The same things were measured in two ways. Each way mixes the same 9 hidden numbers, adds some noise and spreads widely along 6 directions of its own, which tell nothing about the thing.
In the rows, zero is written as 128.
Some things both ways: the first way, then the second way.
[ 77 202 129 162 176 113 107  66 127 151 115  51 103 148  79  85  95 126
 132]
[110 135 113 121 111 110 117 145 135 145 104 166 153 115 105 144 156  63
 123  73 129]

[163  91  88 105 112 128  75 122  93  83 126 157 130 135 116 154 113 120
 115]
[145 184  92  90 106 122 157 129  78  82  82 113 113 106 184 143 151  55
 134  98 126]

[178 142 129 143 106 140 117 126 145 127 167  97 109 125 107 134 119 117
 114]
[153 117 119 110  99  52 121 136 141 144 169 166 122 123 143 163  94 186
  92 121 116]

[138  77 118 114  86 143 160 143 159 140  91 149 126 123 168  90 180 127
 150]
[ 96 147 143 137 139 100 169 118 158 119 187 157 137 187 127 183  99 162
 106 179  77]

[144  98 118  80  83 117 144 116 132 116  94 235 151  49 174  97 143 173
 131]
[ 95 161 132 146 145  99 128 134 121 141  79 113 131 114  97 205 110 131
 134 129 169]

[192  66 119 128 113 131 129 165 141 117 152 123 124 131 145 159 159  95
 115]
[ 92 111 135 120 124 150 134 132 157 164 135 153 151 128 112 126 152  95
 119 135  97]

[119 126 127  79 136 136 117 153  88 151  63 111 153 181 154 103 131  97
 125]
[ 64 172 141 121 195 138 175  85 135 135 128 154 147 144  88 171 134 133
 164 164 131]

[206 107 112  88  91 117 145 112 136 102 130 157  73  29 173 126 145 120
 132]
[145 155 142 110 152  91 169  96 132 109 152 133  96 154 165 178  90 177
 140 222 107]

[190 144 139  91 110 143 118 132 108 143 118 143 129 136 149 140 132  88
 103]
[120 112 112  80 163 105 160  92  73 176  76 127 129  87 113 110 108 117
 127 120 146]

[139  97 102 157 119 123 117 154 151 125 121 105 147 149 104 147 173 124
  99]
[ 75 142 112 117 146 125 138 158 181 162 139 148 154 152  70 185 139 144
 132 134 123]

[107 164 124 149 147 136 130 115 126 148 120 122 149 154 109  98 122 113
 118]
[161  91 135 137  93 174 102 148 119 143 160 176 137 139 118  23 119 125
  98  89  82]

[221 116 146 127 102 173 120 144 134 132 111  96 126 137 149 157 115 124
 122]
[155 117 154 162 129 173 103 143 145 141 123 117 135 130 129 136 114 149
 118 129 139]

[170 125 134 108 120 129  89 116 122 117 182 109  98 124 113 160 133 113
 120]
[131 123 138 134 133 160 160 125 118 149 146 140 125 139 107 114 128 153
 121 138 109]

[105 108 151 124 108 146 149 121 165 156  39 171 181  92 180  93 187 183
 161]
[134 105 154 147  89 158 134 115  89  91 140  65 120 111 180 143 132 125
 113 152 106]

[171 111 140 145 141 134 121 124 143 159 118  83 174 145 139 130 132  93
 108]
[134 130 148 140 154 139 133 107  89  97 105  64 104 103 159  99 104 155
 139 169 144]

[ 79 127 117 108 188  94 143  51 115 141  77  59 115 149  99  41 181 175
 151]
[132 167 119 132 103 116 139 151 126 114 155 175 130 151 129 130 105 117
 121 141  96]

[177 113 113 160 102 128 112  68 176 107 154 116  40  61 127 144 156 104
 156]
[153  95 128 153  72 107  75 179 130  94 119  61 118 111 145 143 145 117
 100  76 135]

[234 105 152 120 148 152 103  96 120 140 162  36 105 109 148 197 112  83
 119]
[ 89 147 135 125 164  74 161 106 170 121 192 162 140 149 101 184 132 166
 140 159 114]

[183 117 123 102  67 100 115 184 153 120 130 157 109 107 145 123 126  93
 101]
[103 126 140 131  99 135 126 150 147 181  99 141 131 136 134 159 101 135
  86 139 106]

[134 145 135 179 167 138 123 108 133 145 213  74 101 143 102 167  54  82
 109]
[100  91 157 202  93 128  27 170 147 123  90 103 155  95  60 126 162  97
 120  20 172]

[137 103 125 155 105 147 125 181 138 133 128 190 222 149 130 147 118 141
  91]
[ 95 129 129 125 126 168 174 137 124 157 118 154 148 138 121 114 149  56
 105 128  81]

[170 113 133  86 110 142 120 154 116 123 124 109 101 171 129 112 161 124
 137]
[130  95 147 193  38 100  56 197 163 120 133 102 119  93 128 166 151 123
  86  77 136]

[124 118 144 122 143 119  88 127 130 147 142  88 154 165 119 136 154  93
 126]
[ 86 108 138 131 128 166 137 116  90 140  96  95 132  80 109  97 170 100
 131  87 140]

[120 146 108  88 117 127 108 141  83 104 144 216 124 138 126 125 121 107
 115]
[ 94 141 141 155 174 139 149 130 131 137 115 116 131 125  61 150 141 125
 159 137 153]

[150 103 105 166 121 129 121 111 157 113 139 120 136 106 117 127 125 128
 126]
[160 126 120 114 105 136  86 130 107 121  99 127 130  96 158 107 127 122
 125  83 142]

[143 119 123 179 143 136 161 105 155 131 185 141 141  99 121 125 115 135
 119]
[112 129 142 139 166  92 159 106 134 118 142 127 126 132 115 160 120 103
 137 181 116]

[123 107 121 122 125 119 133  65 145 116  72 177 128  93 142  69 171 169
 162]
[ 68 155 108 128 149 116 155 162 165 170 108 171 178 131  75 184 154  32
 116 104 118]

Other things, the second way, with their names:
k390: [160  83 176 171 111 169 130 151 124 126 116  80  82 153 133  64 115 158
 102 158  92]
k314: [169 122 135 127  64 151  42 155 153 108 128 161 121 105 180  79 147 129
 120  72 124]
k465: [136 144 116 117  96  84 114 143 149  84 179 112 135 136 174 191 107 167
 114 154 112]
k766: [108 122 133 119 126  92 123 122 130 142  83 113 116  94 127 168 134 112
 130 129 145]
k220: [130  99 127 105 167 145 157 108 111 135 165 135 135 123 123  50 129 137
 127 133 101]
k659: [139 152 124 110 136 162 158 127 116 129 115 155 130 144 143 106 126  80
 129 141  97]
k829: [124 116 141 149  96 102  75 138 138 127 114 150 146 115 120 144 142  91
 112  69 131]
k262: [132 128 133 145 114 112 135 144 116  93 149  77 109 148 135 151 107 165
 117 155 111]
k924: [111 146 128 100 153 126 114 111 127 130  82 112 117 115 119 149 136 154
 158 120 157]
k711: [144 162 145 132 128 146 157 136 137  67 178 139  91 211 141  74  95 182
 137 198  62]
k321: [132 114 125  78 117  95 167 125 153 156 139 179  99 151 143 118 152 116
 110 135  69]
k555: [133 119 133 132 133 122 123 122 110 117 102  75 125 101 134 170 142 124
 130 108 157]
k855: [115 124 116 149 110  72 117 179 178 124 151 126 142 127 106 182 149 110
 101  91 123]
k315: [ 99 125 127  99 159 147 145 111 106 159 114 150 141 142  73  95 118 149
 132 108 119]
k464: [128 127 130 156 144 132  76 145 134 107 106  98 142  97  90 134 150 127
 153  77 183]
k852: [153 110 122  93 167 116 127 100 108 127 129  96 132 118 143 119  95 170
 135 152 139]
k547: [136 126 145 149 142 151 139 142 144 129 144 153 120 151 102  73 132 135
 119 122  99]
k562: [128 131 124 126 126 105  86 119 113 130 124 138 150 106 115 135  93 164
 125 103 157]
k857: [163  96 146 149  84 119  61 143  98  82 124  76 104  99 151  80 113 166
 122 104 143]
k431: [112 124 120 111 131  44 144 126 118 124  84 106 102  89 150 146 129  81
 114 135 130]
k331: [128 140 142 156 129 146 167 156 129 108 136 120 105 166 124  91 122 115
 108 155  80]
k883: [155 113 152 129 113 172 120 143 147 169 123 171 127 148 153  73 103 131
  96 136  87]
k862: [119 118 144 142 129 145  86 132 135 146  88 110 138  97 114 150 132 133
 141 115 162]
k322: [114 141 108 110 131  90 115 129 102 135  98 121 131  91 100 154 138 146
 133  67 171]
k115: [124 123 140 146  93 136 118 157 152 112 134 104 113 143 134 154 144 116
 125 154 100]
k271: [131 148 120 111 151 114 100 113 135 122 142 164 150 117 117 133 115 146
 150 117 147]
k117: [114 104 144 137 102 114 154 134 113 130 119  66 105 122 128 181 143 143
 108 145 116]
k54: [181 115 148 141  68 139  85 122  68  71  95  71  84  88 200  88 118 138
 126 125 135]
k494: [151 130 130 132  85  78 106 159 159 107 161 139 111 140 167 146 105 157
  97 143  95]
k968: [148 133 121 136  95 142 120 162 142 103 170 149 137 167 136 112 117 128
 105 121  78]
k30: [119 134 111 107  95  69 134 148 132 134 164 170 132 165 107 149 105 178
  83  87  93]
k149: [104 122 143  86 136 119 173  87 148 146 164 183 113 149 129 132 163 139
 141 151  75]
k956: [117 116 147 146 133 124 120 116  92 129 115 106 115 104 101 113 109 174
 132 126 148]
k626: [125 121 136 146 105 153  67 148 123 117  95  98 144 106 121 122 137 119
 127  73 153]
k985: [114 118 140  94 142 162 136  87 118 172 129 176 143 151  91 141 124 155
 150 139 110]
k682: [151 130 118 103  66  79 114 149 123 118 147 168 108 143 163 103 116 159
  72  63  85]
k46: [ 96 132 125  95 139 104 155 107 129 131 128 106 122 142 134 176 123 165
 127 154 115]
k278: [116  97 160 175 132 113  84 143 181 105 193 125 139 136  88 130 148 175
 135 115 127]
k226: [156  89 136 117 151 183 168  98 108 147 199 125 152 125 146 104 111 162
 122 185  93]
k798: [142 145 115 149 144 120 120 163 131 127 119 131 159 130 119 129  96 105
 101  98 138]
k729: [126 105 139 137 152 137 171 130 112 154 118 103 110 119 104 106 138 139
 111 129 121]
k860: [125 147 125 131 150 135 133 114 100 107 146 129 146 145  95 140 100 173
 140 126 138]
k809: [152 113 138 115 166 148 144 110 123 182  92 149 129 127 116 103 105 123
 125 144 128]
k821: [148 112 131  82 105 102 133  98 110 154 132 161 123 129 175 123  93 165
  93 132  95]
k805: [ 89 119 121 112 161 107 130 112 111 179  70 127 150  78  85 164 144 101
 136  89 171]
k885: [106 121  92  55 119 157 167 143 130 207  88 214 153 116 113  82 182  15
 107  65  82]
k209: [152 115 154 187  97 154 118 173 140  65 150  60 107 146 160 120 145 104
 108 140  98]
k168: [143 144 127 148 124  97 148 165 118 118  88  83 108 131 150 163 104 109
  92 127 128]
k527: [127 140 154 158 116 187 109 136 115 151  86 130 127 125 125 127 102 139
 127 148 135]
k48: [122  88 150 166  58 117  96 166 139 146 140 111 120 113 140 144 118 153
  76 119 107]
k398: [166  87 133 146  53 102  78 186 166 132 152 128 124 131 150 148 132 131
  79  92 101]
k252: [126 134 143 155 153 161 113 140 128 108 112  80 129 149 102 124 111 159
 140 148 140]
k848: [163 108 125  98 103  96 137 122 135 123 166 130 125 121 209 141  88 117
 100 203  80]
k501: [122 150 129 133  81  16 141 135 112  55 150  90  73 134 161 193 127 164
 114 131 111]
k823: [124 142 138  92 129 108 137  75  94 103 144 129 106 140 145 146  97 200
 153 173 118]
k772: [122 144 114 130 122  46 110 152 126 112 103 112 103 104 114 158 122 156
 120  88 162]
k520: [150  97 127 109  75 140  94 148 120 120 140 108 105 112 124 114 154 153
 140 110 122]
k645: [126 116 132 154 117  88 158 155 135 125 132  91 130 120 162 175 112  93
  77 152 106]
k268: [151 152 126  99 170 171 155 105 101 139 123 141 131 143 125 107  95 170
 146 157 127]
k907: [139 131 122 125 121 105 110 122 104 104  94 125 125 105 118 130 152  83
 145  79 147]
k872: [139 137 113 118  99  68 104 143 123 117 133 145 119 129 116 143 116 165
 110  74 133]
k552: [ 96 127 128 153 150 114 127 149 140 134 107 123 136 118  50 149 164  86
 146  89 151]
k267: [146 113 146 118 196 233 122 101 108 190  66 135 144 104  87  58 120 124
 175 140 167]
k424: [ 97 102 133 121  79  87 132 131 107 121  93  88 114  74 186 145 155  51
  90 123 105]
k395: [121 132 107  95 156  98 103  98  65 143  47  87 158  69 147 142  78 118
 117  90 185]
k619: [144 108 129 139 106  92  58 145 141 138 138 143 139 111  99 133 103 197
 115  81 160]
k605: [ 94 169 123 126 155 110 185 128 133 153 137 159 148 161 115 175  89 121
  98 164  97]
k877: [155 150 161 176  73  71  67 146 165  76 171 174 106 144 176 134  84 167
 107 150 107]
k927: [147 120 128 140  58  84  60 143  98  83 111  85 123  91 175 165 117 140
 103  77 151]
k691: [121 125 112  63 147 126 162  90  97 138 105 119 136 131 147 146 125  95
 140 151 106]
k162: [120 155 110 104 179  88 180 111 134 114 163 117 142 140 140 192  97 157
 131 185 122]
k211: [176 143 176 213 164 216 103 152 135  97 146  94 113 170 103  82  57 221
 154 210 140]
k570: [150  97 139 143 102 203 107 151 117 152 133 154 141 115 127  26 141 101
 104  85 105]
k477: [103 133 110 107 127  64 172 131 120 137 111 120 123 118 116 196 160  81
 108  89 122]
k661: [149 151 119 105 134  96 136 112 111  93 146 122 135 149 186 143  63 150
 112 178 106]
k964: [134 114 169 169  87 101 147 155 163  86 189  89  81 170 172 151 107 185
  93 210  58]
k442: [152 101 122  79 151 124 128  97  86 110  98  72  96  93 144  92 139 148
 165 141 149]
k247: [144 104 127 105 138 118 100 109  98 153  88 116 125  79 131 105 114 145
 138 108 167]
k275: [ 96 148 151 158 138 120 124 132 170 112 177 126 125 166  95 195 114 215
 144 169 124]
k825: [112 106 150 176  97 168 107 157 139 103 112  70 128 112 119 152 173  72
 133 131 124]
k635: [104 156 112  92 133  78 128 111 129 116 110 112 122  93 154 198 137 130
 140 127 153]
k730: [151 103 156 179  90 139  85 164 159  83 197 114 131 175 129  97 105 169
 109 152  81]
k265: [126 137 149 160 144 131  93 137 145 111  91  58 116 105 125 201 120 170
 159 164 183]
k566: [154 101 148 146 142 233  40 137 128 173  85 125 169 107 100  72  99 174
 136  89 176]
k669: [137 130 140 117 131 176 111 102 125 174  97 178 154  95 139 133 136 101
 134 111 144]
k954: [127 114 144 132 103 111 109 126  97  80 100  53  93 118 150 124 133 144
 131 128 129]
k292: [159  98 150 187 126 157 104 174 137  92 172  74 114 149  91  77 115 196
 124 129 121]
k185: [151 115 157 159 120 125  71 104 102 102 111  81 123  98 139 151  86 180
 149 151 171]
k293: [109 117 137 127 118  51 114 109 134 105 121  98  94  61 135 195 185 124
 157 118 169]
k631: [125 134 142 115 107 154 144 122 111 131 128 115 122 162 172 123  69 180
  94 184  83]
k929: [175 120 137 115  96 149 152 127 126 142 184 204 119 163 149  77 106 134
 104 163  54]
k482: [158 147 121 136 120  95 150 137 103  68 141  95 103 130 176 119 115 111
 110 139 109]
k454: [163 127 124 152 127  69 130 137 106  50 227  68 125 151 142 162  63 248
 107 167 123]
k229: [138 112 160 178 108 209 104 150 150  98 180 120 138 163 113  82 140 143
 134 141  92]
k318: [151 157 107  97 134  97 136 148 162 151 151 208 126 145 125 114 107 133
 121 137 105]
k917: [154 140 145 152  91 173 112 132  98  68 105  81 116 123 193 121 141  77
 127 127 114]
k544: [128 120 137  86 177 177 144  69 102 158 135 151 141 125 118  97 116 180
 155 150 129]
k459: [117 159 131 102 116  90 162  92 112  95 128 119 119 123 200 210 125  90
 128 178 105]
k763: [158 102 118 110  62  65 122 141 128  95 172 151 107 116 182 113 158  78
  95  98  72]
k31: [141 118 133 102 168 108  98  63  79 151  99 141 153  78 123 130  83 175
 143 113 184]
k642: [156 126 147 163 124 107  72 155 152 101 135 118  94 128  92 103 132 199
 147  93 157]
k259: [145 112 154 130 144 165  89 108 137 134 176 141 139 151 107 111  91 248
 138 136 134]
k717: [104 168 130 154 169 138 110 134 130 113 108 120 154 117  68 169 134 143
 164 100 186]
k549: [114  99 145 109  63 145 114 128 111 122 119  80  99 111 173 135 150 157
 114 134  99]
k435: [105 128 133 136 116 174 159 156 162 154 141 191 150 162 108 103 166  32
 114 132  58]
k863: [128 107 114  80 142 105 121 104 125 149 133 173 133  89 123  82 160 110
 143  90 127]
k182: [ 98 143 135 138 162 141 126 126 147 134 110 132 142 132  89 142 140 124
 142 118 145]
k845: [146 140 116  99  92  27 121 119 114  72 160 102 102 121 190 187  93 177
 107 148 117]
k308: [104 142 135 158 116 129 176 160 139  92 176  97 120 177 125 154 126 138
 102 170  73]
k700: [108 158 124 154 194 151 179 162 170 161  91 156 146 143  82 147 161  36
 131 120 129]
k797: [ 89 123 123 121 198 148 157 121 135 177 148 134 166 126  64 125 103 194
 126 132 147]
k73: [123 122 136 128 144 161 130 123 107 177  76 147 140 132  82 114 114 108
 126 108 132]
k511: [153 118 130 124 121 192 130 166 142 155 131 158 125 150 125  36 118 126
 110 131  84]
k880: [118 166 126 134 140  87 110 137 147  94 114 122 117 128 117 180 142 135
 145 104 158]
k775: [142 103 140 130  86 167 130 138  77 128  92  87 122 131 164  99 106 115
  82 109  99]
k8: [163 136 124  90 131  96 164  90  57  76 141 106  89 132 180  76  82 163
 127 168  95]
k941: [130 116 160 173 132 147 116 120 126 102 212 128 158 179 107 128  66 227
 105 159 100]
k629: [133 133 155 131 111 140 137 120 133 141 123 175 101 131 153 102 129 109
 126 165  93]
k738: [141 136 147 161 122 113 136 149 123 104 102  88  88 139 110 157 125 136
 136 151 135]
k992: [128 117 128 114 135 144 147 128 113 164  98 131 123 145  91 138 121 141
 122 119 122]
k131: [124 129 115 114  84 117  78 162 152 147 142 168 126 123  95 129 137 181
 128  82 131]
k840: [151 117 156 150 142 139  85 112 111 121  87  71 105  88 125 147 111 191
 162 144 192]
k337: [143 126 131 135 134 124 131 149 132 132  66 133 107 108 137  83 146  28
 131 133 120]

Some of these things the first way, each followed by its name:
[178 162 106 137  65 158 141 182 146 142  82 158 200  81 153 142 135 118
  72]
k321
[129  75 112 164 136 151 137 122 139 132 169 142 167 130 121 175 125 147
 108]
k860
[130 105 102 149 108 138 150 157 151 145 117 119 156 120 136 139 160 106
  96]
k954
[209 119 133 141 107 132 140 132 163 146 120  71 134 100 145 118 124 108
 107]
k883
[135 132 118 151 106 137 102 115 142 109 113 176 118 148 114 106 133 111
 146]
k162
[ 64 160 119 187 126 121 131 111 175 153 111 139 167 129  96  92 149 147
 119]
k262
[160  92  90 154 135 129 125 149 132 115 117  44 137 163 109 110 130 103
 119]
k314
[108 142 116 123 129 121 102  89 130 132 113 106 124 128 108 102 152 132
 136]
k322
[122 161 117 142 120 130 135 144 131 139 152 139 123 129 114 128  93 124
  99]
k73
[174  98 114  64  52 136 123 119 138 105 127 210  97  90 161  92 217 120
 158]
k729
[215 106 128 114 141 154 104  80 105 114 121 116 105  90 155 179 118 100
 129]
k464
[156  89  99 104  90 116 149 146 144 108 129 161 110 102 146  92 178 124
 129]
k766
[122 132 115 193 145 137 110 139 148 139 143  76 143 168  94 147  89  98
 109]
k626
[115 112  95 168 106 145 149 202 152 139 157  96 185 144 112 144 155 129
  90]
k149
[173 108 116  91  98 172 128 184  93 149  83 115 185 228 137 118 161  87
  95]
k331
[137 135 116 150 135 133 130 118 129 148 139 133 174 120 126 141 118  97
  87]
k8
[135 122 110 146 122 148 143 160 124 138 123 155 174 147 132 131 129 100
  99]
k857
[151 134 124 144 148 133 126 135 114 129 133 121 157 141 117 138 107 127
 102]
k435
[180  76  85 128  75 150 122 158 125 100 187 182 148 105 126 174 120 116
  95]
k872
[173 130 132 133 120 142 144 118 140 143  86 149 163  88 161 121 141 131
 114]
k247
[190 154 147 155 134 114 135  87 162 123  96 137  92  62 149 106 126 115
 142]
k848
[147 101 124 116 132 120 138 182 118 136 141  96 154 179 115 124 108 136
  93]
k527
[171 150 106 147 148 126 148 107 118 126 138 108 141 132 110  92 107 104
 100]
k337
[136 118 103  95 133 137 131  94  97 111 147 140  79 137 122 111 165 115
 143]
k552
[140  87  91 117 103 117 143 158 139 105 113 168 117 104 137 120 188 132
 121]
k115
[121 100 122 174 119 138 109  44 179 114 172 162  83  94 114 128 168 133
 175]
k454
[136  88 118 155 129 138 147 136 160 142 114 100 150 118 140 130 176 136
 129]
k544
[ 94 161 151 171 153  90 124  88 187 164 117  60 130 125 104  57 144 122
 145]
k424
[193  48 121 143 120 156 134 165 144 142  80  79 212 151 147 158 173 149
  99]
k635
[213 146 130 105 143 142 105 155  79 116 143 107  93 159 131 170  89  64
  98]
k267
[ 89 185 105 134 175 119 109  66 101 122 160  39  22 173  74  89 108  83
 154]
k907
[149 137  97 148 115 108 102 134 142 119 137 106 113  88 121 154 107  81
  97]
k924
[114 142 101 172 108 124 140 135 162 124 102 181 124  71 136 140 132 121
 111]
k691
[194  84 116 134 110 167 147 158 124 127 168 104 102 146 146 157  95  93
 120]
k829
[138  95 120 138 115 122 105 113 152 124 151 132 126 120 116 143 170 121
 124]
k308
[164  80 114 181 124 125 132 111 184 123 194  87  97  62 130 181 141 111
 126]
k259
[194 148 133 139 147 111 114  68 143 145  81  73 143  74 131 128 155 115
 101]
k511
[159 110 105 151  75 157 153 130 166 121  63 210 135  89 168 107 177 110
 138]
k852
[ 75  72  93 166 151 115 154 103 165 112 150 116 100 135 107  82 207 144
 167]
k229
[169 141 108 136 132 116  87 124 120 111 150  73 105 141  90 152 129  90
  98]
k885
[132 105 109 150 138 124 149  91 150 132  90 112 156  97 126  93 160 168
 127]
k659
[ 51 130 103 163 143 117 181 137 165 144 112 101 112 111 112  91 182 174
 133]
k985
[115 100 119 187 125 127 139 114 178 138 143 115 148  97 119 128 113 151
 125]
k927
[111 166 122 177 156 120 134  88 152 144 135  99  82 102 121 119 112  84
 131]
k730
[161 149 131 142  90 159 109 131 141 149 107  81 138 204  98  92 123 111
 117]
k168
[151 164 137 115 102 120 122 151 147 153 109  84 110 134 134  98 151  83
 117]
k964
[179  77 108  87 120 141 159 130 116 111 132 111  91 134 141 100 198 142
 142]
k929
[211 161 122  72  97 146 116 145  84 118 135 181 124  76 156 176  87 108
  75]
k738
[159 133 100 111  78 114 127 128 141 102 103 199 107  74 151  88 134 103
 132]
k494
[119 146 133 130 138 128 118 117 133 144 131  82 115 180 103  91 143 118
 137]
k805
[113 100 106 156 128 113 129 134 156 127 166 111 135 104 114 145 138 137
 112]
k275
[117 111 111 146  60 160 132 220 156 149 108 179 185 196 126 122 133 109
  99]
k775
[124 115  98 153 141 127 141 138 141 124 128  95 140 109 107 155 199 160
 101]
k520
[171 103 136 133 108 144 131 116 145 130  94 220 226  51 176 141 135 157
 116]
k570
[153 142 149 119 110  88 103 113 169 125 184 116  70  85 121 118 137 105
 137]
k48
[123 111 121 152 115 142 154 131 148 130 141 188 150 109 150 105 102 132
 136]
k31
[ 91 126 143 184 135 153 133 143 161 161 163 127 153 179 115 138  97 108
 130]
k941
[191  93 122 125 100 157 122  80 151 119 100 117 105 102 144 115 187 137
 156]
k855
[148 173 141 158 139 149  97 103 130 153 117 138 170 133 131 142 116  72
 114]
k220
[102 164 139 153 172 146 118 151 114 150 109  53 125 224  89 123 134 117
 122]
k825
[ 71 170 109 163 139 100 118 113 148 147 146 127 137 116  96 120 114  98
 101]
k315
